The rows of each matrix lie in a flat space through zero, up to rounding. After each matrix: how many dimensions does the smallest such space have?

[[-22  -5 -13   9 -12   6  -6  12   0 -16 -16  -2 -19   9  -5 -17]
 [ -5 -31 -31   9 -28 -16  -7   8  -3  32 -19 -13 -22   8  29 -26]
 [-13 -31  28  -2  21 -22  -2 -30   2  -6  29 -20  54 -23 -12   6]
 [  9   9  -2 -17  25  17  -1 -24  -6 -13  10  -3  30 -18 -11  24]
 [-12 -28  21  25  14 -28 -30   8  11 -25   6 -12  35   3 -21 -13]
 [  6 -16 -22  17 -28 -18 -12  26   3  27 -22  -1 -31  20  25 -25]
 [ -6  -7  -2  -1 -30 -12  23   4  -1  37  -1   1 -34   6  27 -15]
 [ 12   8 -30 -24   8  26   4 -23 -13   9  -4  -4   6 -16  10  19]
 [  0  -3   2  -6  11   3  -1 -13  -2  -5   7  -5  18 -10  -5   8]
 [-16  32  -6 -13 -25  27  37   9  -5   6  -9  18 -57   9   8  -4]
 [-16 -19  29  10   6 -22  -1  -4   7  -9  16  -8  22  -4 -12  -7]
 [ -2 -13 -20  -3 -12  -1   1  -4  -5  18  -8  -7  -9  -2  16  -7]
 [-19 -22  54  30  35 -31 -34   6  18 -57  22  -9  62  -1 -50  -4]
 [  9   8 -23 -18   3  20   6 -16 -10   9  -4  -2  -1 -11   9  13]
 [ -5  29 -12 -11 -21  25  27  10  -5   8 -12  16 -50   9  10  -2]
 [-17 -26   6  24 -13 -25 -15  19   8  -4  -7  -7  -4  13  -2 -26]]

5

[[-16 -47 -11  43  -7  13  11   0  34 -25   7   3 -25  -7   5  22]
 [-47 -49  -3  91 -15 -16  37  20  75 -58  49  54 -82  29  48  40]
 [-11  -3   2  17  -2  -9   8   6  14 -11  14  16 -19  11  13   8]
 [ 43  91  17 -91 -10 -10 -13 -14 -78  36 -33 -22  71  -1 -15 -73]
 [ -7 -15  -2 -10  64  -4 -43  13   4  52   8  -9 -10  -3 -28  66]
 [ 13 -16  -9 -10  -4  23  -7 -13 -11   5 -23 -28  24 -24 -20  -8]
 [ 11  37   8 -13 -43  -7  27  -8 -19 -26  -6   9  17   9  20 -59]
 [  0  20   6 -14  13 -13  -8   6  -8  15   6   6   0  10   1   4]
 [ 34  75  14 -78   4 -11 -19  -8 -65  40 -25 -19  57   0 -16 -49]
 [-25 -58 -11  36  52   5 -26  15  40  22  19   1 -40  -5 -16  85]
 [  7  49  14 -33   8 -23  -6   6 -25  19   5  11  11  18   6 -16]
 [  3  54  16 -22  -9 -28   9   6 -19   1  11  23   3  26  20 -30]
 [-25 -82 -19  71 -10  24  17   0  57 -40  11   3 -41 -14   6  40]
 [ -7  29  11  -1  -3 -24   9  10   0  -5  18  26 -14  24  21  -8]
 [  5  48  13 -15 -28 -20  20   1 -16 -16   6  20   6  21  25 -45]
 [ 22  40   8 -73  66  -8 -59   4 -49  85 -16 -30  40  -8 -45  26]]

3

[[ 15  -6  -2   0  -1  15  -8   2  -1  -1  -3   0  -5   3  12  -9]
 [ -6 -56  15   7 -10   3  10  14  23  18  -3  -7  -9  18  32 -15]
 [ -2  15  -6   1  -3  -9  12   9   2 -20  -5   1   6  19  10  -6]
 [  0   7   1  17   6   7  17   2  -5   1  -5   5  -4  10  -4   0]
 [ -1 -10  -3   6 -24  -3  -3   5  -2  -8   7  -1 -14 -14   5  17]
 [ 15   3  -9   7  -3 -27   6   7  23   9   3  -2  14  -8 -13  11]
 [ -8  10  12  17  -3   6  25  21  -6 -26  -1  11 -19  12  20  13]
 [  2  14   9   2   5   7  21  14  -8   5   8   2  -9  -2  -7   2]
 [ -1  23   2  -5  -2  23  -6  -8  -5 -15   7   6  -1  -2  -8  17]
 [ -1  18 -20   1  -8   9 -26   5 -15 -31 -20  12 -16 -11  14  25]
 [ -3  -3  -5  -5   7   3  -1   8   7 -20   8   3   0  11  19 -14]
 [  0  -7   1   5  -1  -2  11   2   6  12   3   0   0   2   1   3]
 [ -5  -9   6  -4 -14  14 -19  -9  -1 -16   0   0  -5  -1  11   8]
 [  3  18  19  10 -14  -8  12  -2  -2 -11  11   2  -1 -10 -14  23]
 [ 12  32  10  -4   5 -13  20  -7  -8  14  19   1  11 -14 -17  16]
 [ -9 -15  -6   0  17  11  13   2  17  25 -14   3   8  23  16  -2]]

12

[[ 75   2   7 -44  -9 -16  -6 -14 -27  -5 -28 -15 -10 -12 -51 -25]
 [  2   1   1  16   2 -35  -8  13  -2  -7 -26  28 -12   3  -1 -21]
 [  7   1 -23  24  -9  -9   3  22   1 -21   3  12 -12 -27   4  -8]
 [-44  16  24  -2  -3  -8   6  -9  32   7 -40  18  34  44  39 -15]
 [ -9   2  -9  -3  32   0  16 -26 -44  21 -65   2  69  53  71 -27]
 [-16 -35  -9  -8   0  12   3  -2 -27  41  25 -17  29  31  33   6]
 [ -6  -8   3   6  16   3 -13  -4 -10   2   9   1 -22  -4 -17  10]
 [-14  13  22  -9 -26  -2  -4   4  47 -13  -3   6 -14  -4 -20  -3]
 [-27  -2   1  32 -44 -27 -10  47  59 -24  30  32 -46 -30 -20  -4]
 [ -5  -7 -21   7  21  41   2 -13 -24  -4  16 -22   0 -16   5  19]
 [-28 -26   3 -40 -65  25   9  -3  30  16 -32 -19  45  39  31 -44]
 [-15  28  12  18   2 -17   1   6  32 -22 -19  25  -9  -5   1  -3]
 [-10 -12 -12  34  69  29 -22 -14 -46   0  45  -9 -51 -29 -31  53]
 [-12   3 -27  44  53  31  -4  -4 -30 -16  39  -5 -29 -38  -3  45]
 [-51  -1   4  39  71  33 -17 -20 -20   5  31   1 -31  -3  -3  54]
 [-25 -21  -8 -15 -27   6  10  -3  -4  19 -44  -3  53  45  54 -42]]

7

[[ 12 -12 -17 -12 -21 -12  25  22 -15  25   7   3  -1  17   5   0]
 [-12  15  -8  -8   7   4 -19 -19  11   2   1   7  -5 -10  -5  10]
 [-17  -8  31  12 -27   6   2   6 -14 -42   0  -4  11  20  -3 -34]
 [-12  -8  12   7   1  17  -7   1  -7  -6   0  -5   3  19  16 -13]
 [-21   7 -27   1 -14  15   6  -9   7  12   6   4  15   6   9   0]
 [-12   4   6  17  15  18 -12  -7   6  -6  -3   6  23 -14   4   5]
 [ 25 -19   2  -7   6 -12  32  24   6   7  10   0 -16  -7  15   2]
 [ 22 -19   6   1  -9  -7  24   8  12  16  12  -1   8  -5  16   3]
 [-15  11 -14  -7   7   6   6  12 -51   1   6 -14 -18  43 -16 -21]
 [ 25   2 -42  -6  12  -6   7  16   1  13 -15   1   2 -20   9  11]
 [  7   1   0   0   6  -3  10  12   6 -15 -13  -2   0  -6   0   2]
 [  3   7  -4  -5   4   6   0  -1 -14   1  -2 -14   4  19  -1  -9]
 [ -1  -5  11   3  15  23 -16   8 -18   2   0   4  29   9  19  -6]
 [ 17 -10  20  19   6 -14  -7  -5  43 -20  -6  19   9 -65  -1  18]
 [  5  -5  -3  16   9   4  15  16 -16   9   0  -1  19  -1  -3   3]
 [  0  10 -34 -13   0   5   2   3 -21  11   2  -9  -6  18   3 -11]]

11

[[ -4  -3   3  -5  -5  -2  -3   5  15  -2 -11   3   0   2  -4  -3]
 [ -3  12  -7   2  11   3 -12   8  -6   5  -7   4   6  -8   6   1]
 [  3  -7   4  -2  -5  -1  10  -3   2   2  10   1  -5   7  -1  -7]
 [ -5   2  -2  -8   4   2  -4  16  16  12  -5  15  -2   4   5 -19]
 [ -5  11  -5   4   6   0 -17   3  -3  -8 -20  -5   9 -12  -1  15]
 [ -2   3  -1   2   0  -1  -7  -1   0  -7 -11  -5   4  -5  -3  10]
 [ -3 -12  10  -4 -17  -7   2  -6  21 -16 -15  -7  -1   4 -15   9]
 [  5   8  -3  16   3  -1  -6 -18 -30 -18  -1 -22   9 -15  -4  33]
 [ 15  -6   2  16  -3   0  21 -30 -43  -8  36 -22  -3  -1   0  20]
 [ -2   5   2  12  -8  -7 -16 -18  -8 -34 -29 -28  13 -17 -16  45]
 [-11  -7  10  -5 -20 -11 -15  -1  36 -29 -47 -10   7  -4 -23  22]
 [  3   4   1  15  -5  -5  -7 -22 -22 -28 -10 -28  10 -15 -11  41]
 [  0   6  -5  -2   9   4  -1   9  -3  13   7  10  -1   1   9 -13]
 [  2  -8   7   4 -12  -5   4 -15  -1 -17  -4 -15   1  -1 -11  18]
 [ -4   6  -1   5  -1  -3 -15  -4   0 -16 -23 -11   9 -11  -8  22]
 [ -3   1  -7 -19  15  10   9  33  20  45  22  41 -13  18  22 -60]]

3

[[ -7  11 -20 -10  -4   6  31  27  11  -7   0  20  12   7 -15  32]
 [ 11 -18  -1   7  24   1   1   5  19  13   0  -2  15   7   2 -17]
 [-20  -1  21   5  16  -8 -15  -2 -14 -21  27 -19 -16  -3  19 -24]
 [-10   7   5 -24  -6   5 -20 -41   8 -11 -20 -12 -10  -2   1 -12]
 [ -4  24  16  -6  -6   1 -47 -14  -7   5  18  17   1 -23  -6   8]
 [  6   1  -8   5   1  20  -1 -15   8  13 -12   7   9   8   0  17]
 [ 31   1 -15 -20 -47  -1  71  22  32 -13 -27 -38 -12  10  15  -3]
 [ 27   5  -2 -41 -14 -15  22  33  20   4  -1 -20  27  19   9 -34]
 [ 11  19 -14   8  -7   8  32  20  -5   0  20  -4 -30   4  18   4]
 [ -7  13 -21 -11   5  13 -13   4   0 -12  -6  59   4  -5 -30  27]
 [  0   0  27 -20  18 -12 -27  -1  20  -6   4 -16  22  12  -5 -23]
 [ 20  -2 -19 -12  17   7 -38 -20  -4  59 -16  43  51  15 -29  22]
 [ 12  15 -16 -10   1   9 -12  27 -30   4  22  51  20  13  -2  14]
 [  7   7  -3  -2 -23   8  10  19   4  -5  12  15  13 -12   2  31]
 [-15   2  19   1  -6   0  15   9  18 -30  -5 -29  -2   2   7  -8]
 [ 32 -17 -24 -12   8  17  -3 -34   4  27 -23  22  14  31  -8  35]]

12

[[  7   5  -6   4  -1  11 -23 -28  -2  -9 -15  16 -17  -3  12  -1]
 [  5   5   4  -2   3  21  -1  -1  -5  -2   3   1   5   1   1  -7]
 [ -6   4   8  -4   3  11   4   4  -2   6   2  -9   6   1  -2  -3]
 [  4  -2  -4  27  10  -9   6 -11  -7 -11  -3 -12  -5  -5  -4   1]
 [ -1   3   3  10   5   2 -14 -12   0  -2   0   2  -4  -3  -1  11]
 [ 11  21  11  -9   2  71 -29 -26 -16  -8  -9  15  -1   1  15 -20]
 [-23  -1   4   6 -14 -29  -1   6   2  12 -18 -13  -6   2   3   7]
 [-28  -1   4 -11 -12 -26   6   2   8  20 -23 -18 -12   4   9  -1]
 [ -2  -5  -2  -7   0 -16   2   8   9   6   8   3   1   0  -4  10]
 [ -9  -2   6 -11  -2  -8  12  20   6  12   9  -9  11   3  -6   3]
 [-15   3   2  -3   0  -9 -18 -23   8   9 -18  -3 -20  -2   9  10]
 [ 16   1  -9 -12   2  15 -13 -18   3  -9  -3  23 -11  -2  10  -6]
 [-17   5   6  -5  -4  -1  -6 -12   1  11 -20 -11 -12   2  10  -3]
 [ -3   1   1  -5  -3   1   2   4   0   3  -2  -2   2   2   1  -3]
 [ 12   1  -2  -4  -1  15   3   9  -4  -6   9  10  10   1  -2  -8]
 [ -1  -7  -3   1  11 -20   7  -1  10   3  10  -6  -3  -3  -8  14]]

6

[[ 42 -21   0  33 -15 -12  -1 -28 -25  18   9  23 -15  20   9 -31]
 [-21  26 -15 -22   4 -27 -66  25  13 -17 -30  12  -5 -39  -7  17]
 [  0 -15  39 -14  -2  21  24  11  -4 -15 -38  -1  33  -5  -5  35]
 [ 33 -22 -14  69  14  23  13 -30 -14  -7  35  29   6  -9  55  12]
 [-15   4  -2  14 -16   1  20  28   6   3 -23 -26  12  -1 -19  23]
 [-12 -27  21  23   1 -35  19  28 -25  -9   3  28  42 -15  -7   0]
 [ -1 -66  24  13  20  19   9 -19 -27   0  15  10  -9  30 -21  24]
 [-28  25  11 -30  28  28 -19  35   4  -3  -1  -7  -4   8  13  14]
 [-25  13  -4 -14   6 -25 -27   4  19  -1  14  23 -18   1   8 -15]
 [ 18 -17 -15  -7   3  -9   0  -3  -1  28  13   8   5 -25 -26   0]
 [  9 -30 -38  35 -23   3  15  -1  14  13 -35  31   6  -3  23 -11]
 [ 23  12  -1  29 -26  28  10  -7  23   8  31 -23 -19   5   3   2]
 [-15  -5  33   6  12  42  -9  -4 -18   5   6 -19  20  40  18  17]
 [ 20 -39  -5  -9  -1 -15  30   8   1 -25  -3   5  40  -9 -15  31]
 [  9  -7  -5  55 -19  -7 -21  13   8 -26  23   3  18 -15  14  28]
 [-31  17  35  12  23   0  24  14 -15   0 -11   2  17  31  28  35]]

14

[[ 26  32  -5 -45  -5 -57 -18 -33  28 -26 -10  21  23 -16 -25 -23]
 [ 32  24 -16  10  44 -15  19  20   5  30 -11  21  32 -13  -5   4]
 [ -5 -16 -42  -8  30  12 -34   5   6 -31 -23  36  18   4 -46  20]
 [-45  10  -8 -18  11  30  -5  28 -19  32   1 -45   7  18  -6   3]
 [ -5  44  30  11  26   3  21  41 -11  46 -12   0  16   0 -44   0]
 [-57 -15  12  30   3  19  -2   2 -19  16   4  19 -18  25  15  11]
 [-18  19 -34  -5  21  -2   2   3  -4  44   7  27 -54 -17  34   3]
 [-33  20   5  28  41   2   3 -25   9  43  15  12 -24  22   2   8]
 [ 28   5   6 -19 -11 -19  -4   9 -29 -16  -4  -9  -5   1  -3  17]
 [-26  30 -31  32  46  16  44  43 -16  56 -35  20  -6   7  14  17]
 [-10 -11 -23   1 -12   4   7  15  -4 -35 -31 -15 -43 -10  21   0]
 [ 21  21  36 -45   0  19  27  12  -9  20 -15 -51  10  -9  16 -22]
 [ 23  32  18   7  16 -18 -54 -24  -5  -6 -43  10   0  20 -66   1]
 [-16 -13   4  18   0  25 -17  22   1   7 -10  -9  20 -20  -4   4]
 [-25  -5 -46  -6 -44  15  34   2  -3  14  21  16 -66  -4  37   9]
 [-23   4  20   3   0  11   3   8  17  17   0 -22   1   4   9 -45]]

14

[[ 24  16 -13  -8  -9  -5  11  -8  13 -13   5  -7   9  -3 -10   0]
 [ 16  15  -3  -9 -22  -5   6  -5  10  -7   4   3   6  -2  -4   0]
 [-13  -3  22  -2 -20 -13  -5  28  -8  11 -14  27  -1   6   7   0]
 [ -8  -9  -2   6  19   4  -2   1  -6   2  -3  -6  -3   0   0   0]
 [ -9 -22 -20  19  61  20   0 -23  -2  -5  15 -39  -9  -1  -3  -5]
 [ -5  -5 -13   4  20  12  -5 -16  -7  -1  -2 -13  -3  -8  -2   5]
 [ 11   6  -5  -2   0  -5   8   1   6  -7   2  -4   4   0  -6  -1]
 [ -8  -5  28   1 -23 -16   1  31   3   9   1  23  -1  15  11  -9]
 [ 13  10  -8  -6  -2  -7   6   3   0  -7 -10   1   7  -5 -10   5]
 [-13  -7  11   2  -5  -1  -7   9  -7   9  -5  11  -4   3   7   0]
 [  5   4 -14  -3  15  -2   2   1 -10  -5 -19  -3   4 -10 -12  10]
 [ -7   3  27  -6 -39 -13  -4  23   1  11  -3  30   0   9  12  -4]
 [  9   6  -1  -3  -9  -3   4  -1   7  -4   4   0   3   1  -2  -2]
 [ -3  -2   6   0  -1  -8   0  15  -5   3 -10   9   1   2  -1   1]
 [-10  -4   7   0  -3  -2  -6  11 -10   7 -12  12  -2  -1   3   4]
 [  0   0   0   0  -5   5  -1  -9   5   0  10  -4  -2   1   4  -3]]

4

[[ 40  -2  -7  14   2  12   4  19  -3   4 -26  10   4  25   2 -30]
 [ -2  50 -18  25  -2   0  -9  -6  -7  -4  15   6 -20  23  -8  10]
 [ -7 -18  13  12 -16   2   7  -7  11   6   4  -8  22 -19 -13  -6]
 [ 14  25  12  13 -12 -22 -42 -35  28   0  -1  -3   9  -6   8   8]
 [  2  -2 -16 -12  48 -25 -25   4   6 -32   3   3 -22  10   0   7]
 [ 12   0   2 -22 -25  61 -17   0  17 -13  13  -2  -9  12  15  16]
 [  4  -9   7 -42 -25 -17  21 -19 -27   8   1  -9  26   3   6   2]
 [ 19  -6  -7 -35   4   0 -19  76   2  -5  -8   0   5  -3   3   9]
 [ -3  -7  11  28   6  17 -27   2  28  20  -3 -19 -20  31 -23   9]
 [  4  -4   6   0 -32 -13   8  -5  20  26   6  11  -5 -11 -16  18]
 [-26  15   4  -1   3  13   1  -8  -3   6  69 -17   5   5  26   2]
 [ 10   6  -8  -3   3  -2  -9   0 -19  11 -17  51 -10  -7  28  -1]
 [  4 -20  22   9 -22  -9  26   5 -20  -5   5 -10  22 -19  20  11]
 [ 25  23 -19  -6  10  12   3  -3  31 -11   5  -7 -19  43  13  16]
 [  2  -8 -13   8   0  15   6   3 -23 -16  26  28  20  13  21  13]
 [-30  10  -6   8   7  16   2   9   9  18   2  -1  11  16  13  32]]

14

[[-29   2  -5 -27  20   6  16   1   6 -23  32  -5   7 -20   5   2]
 [  2   8  23  19 -11  25  18   3  19   7   7 -36 -28   1 -12   3]
 [ -5  23 -48   5 -36  -6 -21  15 -11 -35  54 -34 -19 -16   8  12]
 [-27  19   5  36  -2  -8  36 -21  23   9 -17 -23 -13  -2   9  14]
 [ 20 -11 -36  -2   6 -13  -1   5  24  13 -54  -2 -27  27 -18 -15]
 [  6  25  -6  -8 -13 -34  -3  10  -8 -36  12  -2  12   3 -20 -21]
 [ 16  18 -21  36  -1  -3 -11   3  10 -11  20 -59 -32  29 -43  19]
 [  1   3  15 -21   5  10   3 -17   2 -21  41   2   6 -22   5   6]
 [  6  19 -11  23  24  -8  10   2 -10   7  10 -26  -8  -2 -18  12]
 [-23   7 -35   9  13 -36 -11 -21   7 -25 -17 -17   7  17 -30   7]
 [ 32   7  54 -17 -54  12  20  41  10 -17  54  21  35 -25  47  24]
 [ -5 -36 -34 -23  -2  -2 -59   2 -26 -17  21  -8  21 -20 -15   4]
 [  7 -28 -19 -13 -27  12 -32   6  -8   7  35  21  -5  -8  47   2]
 [-20   1 -16  -2  27   3  29 -22  -2  17 -25 -20  -8 -64   0  -1]
 [  5 -12   8   9 -18 -20 -43   5 -18 -30  47 -15  47   0 -14  33]
 [  2   3  12  14 -15 -21  19   6  12   7  24   4   2  -1  33  -8]]

12

[[-13  -1 -11  62   8  10  24   1  12   0 -15  -4  11   3   0  -8]
 [ -1 -18  22   5 -13  39   8  -2  -2   1   5   4  32   5  15   7]
 [-11  22 -12  -7  17 -18  -2  13   1   2  -3 -15 -17  -6 -24   1]
 [ 62   5  -7 -27   9   1  -5 -13 -20   1   8   1 -14 -23   1  -3]
 [  8 -13  17   9   0  29  13 -12 -31   0   6   5  -2  -5  -4  25]
 [ 10  39 -18   1  29  -5  -2  -4  -4   6  18 -10 -40  10 -14 -22]
 [ 24   8  -2  -5  13  -2   7  -9  -4   7  22 -13  -1   3   6   7]
 [  1  -2  13 -13 -12  -4  -9  -3 -22  -5   0  10   3  -4  -3   7]
 [ 12  -2   1 -20 -31  -4  -4 -22  -1 -11  17  16   7  12  13   5]
 [  0   1   2   1   0   6   7  -5 -11   6  11  -2  -7  -5  -7   6]
 [-15   5  -3   8   6  18  22   0  17  11  24 -21  18   9   5  19]
 [ -4   4 -15   1   5 -10 -13  10  16  -2 -21  22  -5  -8  16 -20]
 [ 11  32 -17 -14  -2 -40  -1   3   7  -7  18  -5   1   5 -20 -14]
 [  3   5  -6 -23  -5  10   3  -4  12  -5   9  -8   5   7   3  19]
 [  0  15 -24   1  -4 -14   6  -3  13  -7   5  16 -20   3 -20 -20]
 [ -8   7   1  -3  25 -22   7   7   5   6  19 -20 -14  19 -20   6]]

12

[[-17  21  -7 -24  -5  21  34  11  15   0   0 -31 -18   5 -16  26]
 [ 21  19   0 -13   8  16  13   3 -17  18  -4  -6 -21   1   5 -25]
 [ -7   0   2  -5  -1   1  19 -12   6 -25 -13  -5  -1  -7  18  20]
 [-24 -13  -5 -35 -23  12  32  29  19   5  -3 -22  19 -28   6  -1]
 [ -5   8  -1 -23 -10 -11  42  11  -1 -26 -11  -8   2 -17  17  -4]
 [ 21  16   1  12 -11 -12 -18 -37 -43 -19 -28  10 -27   0 -18 -18]
 [ 34  13  19  32  42 -18 -57  14  -9  19  40  31 -21  48   6 -14]
 [ 11   3 -12  29  11 -37  14 -35 -38  -3   0  20   6  13 -33 -10]
 [ 15 -17   6  19  -1 -43  -9 -38  -6 -52 -11  -4  12  -1 -10 -21]
 [  0  18 -25   5 -26 -19  19  -3 -52  23 -19  29   7 -22 -29 -38]
 [  0  -4 -13  -3 -11 -28  40   0 -11 -19  -6  12  23 -11 -10 -10]
 [-31  -6  -5 -22  -8  10  31  20  -4  29  12 -16   4  -1 -25  29]
 [-18 -21  -1  19   2 -27 -21   6  12   7  23   4  28   5 -19  -1]
 [  5   1  -7 -28 -17   0  48  13  -1 -22 -11  -1   5 -11   0   5]
 [-16   5  18   6  17 -18   6 -33 -10 -29 -10 -25 -19   0  22  18]
 [ 26 -25  20  -1  -4 -18 -14 -10 -21 -38 -10  29  -1   5  18  11]]

10

[[ 55  29 -10   8  31   5 -40 -14 -40 -17   7 -15  -6  24  -8 -18]
 [ 29   5  -3  20   9   0   7  -9 -27  -6   3 -17   6   5   3   0]
 [-10  -3 -30  34   3  37 -10 -28  17  18  -4 -13 -27  19   6 -11]
 [  8  20  34 -71   5 -38 -31  40  -7 -33   6  27  23 -12 -19   4]
 [ 31   9   3   5  -4 -13 -24   3 -11  -4  12  -3   4  13 -12   3]
 [  5   0  37 -38 -13 -62   6  28 -13  -1   4  31  27 -32  -1   9]
 [-40   7 -10 -31 -24   6 -33  -4  42 -30  -1   0   6 -12  11  16]
 [-14  -9 -28  40   3  28  -4 -35   9  27  -8  -8 -28   2  15 -11]
 [-40 -27  17  -7 -11 -13  42   9   8  18 -11  17   6 -40  12  13]
 [-17  -6  18 -33  -4  -1 -30  27  18   6   4  26 -11  -3 -27   6]
 [  7   3  -4   6  12   4  -1  -8 -11   4  -3  -1  -6   1   3  -9]
 [-15 -17 -13  27  -3  31   0  -8  17  26  -1  -3 -25  12 -10   0]
 [ -6   6 -27  23   4  27   6 -28   6 -11  -6 -25  -4   9  20  -5]
 [ 24   5  19 -12  13 -32 -12   2 -40  -3   1  12   9 -30   2   3]
 [ -8   3   6 -19 -12  -1  11  15  12 -27   3 -10  20   2  -1  14]
 [-18   0 -11   4   3   9  16 -11  13   6  -9   0  -5   3  14 -12]]

7
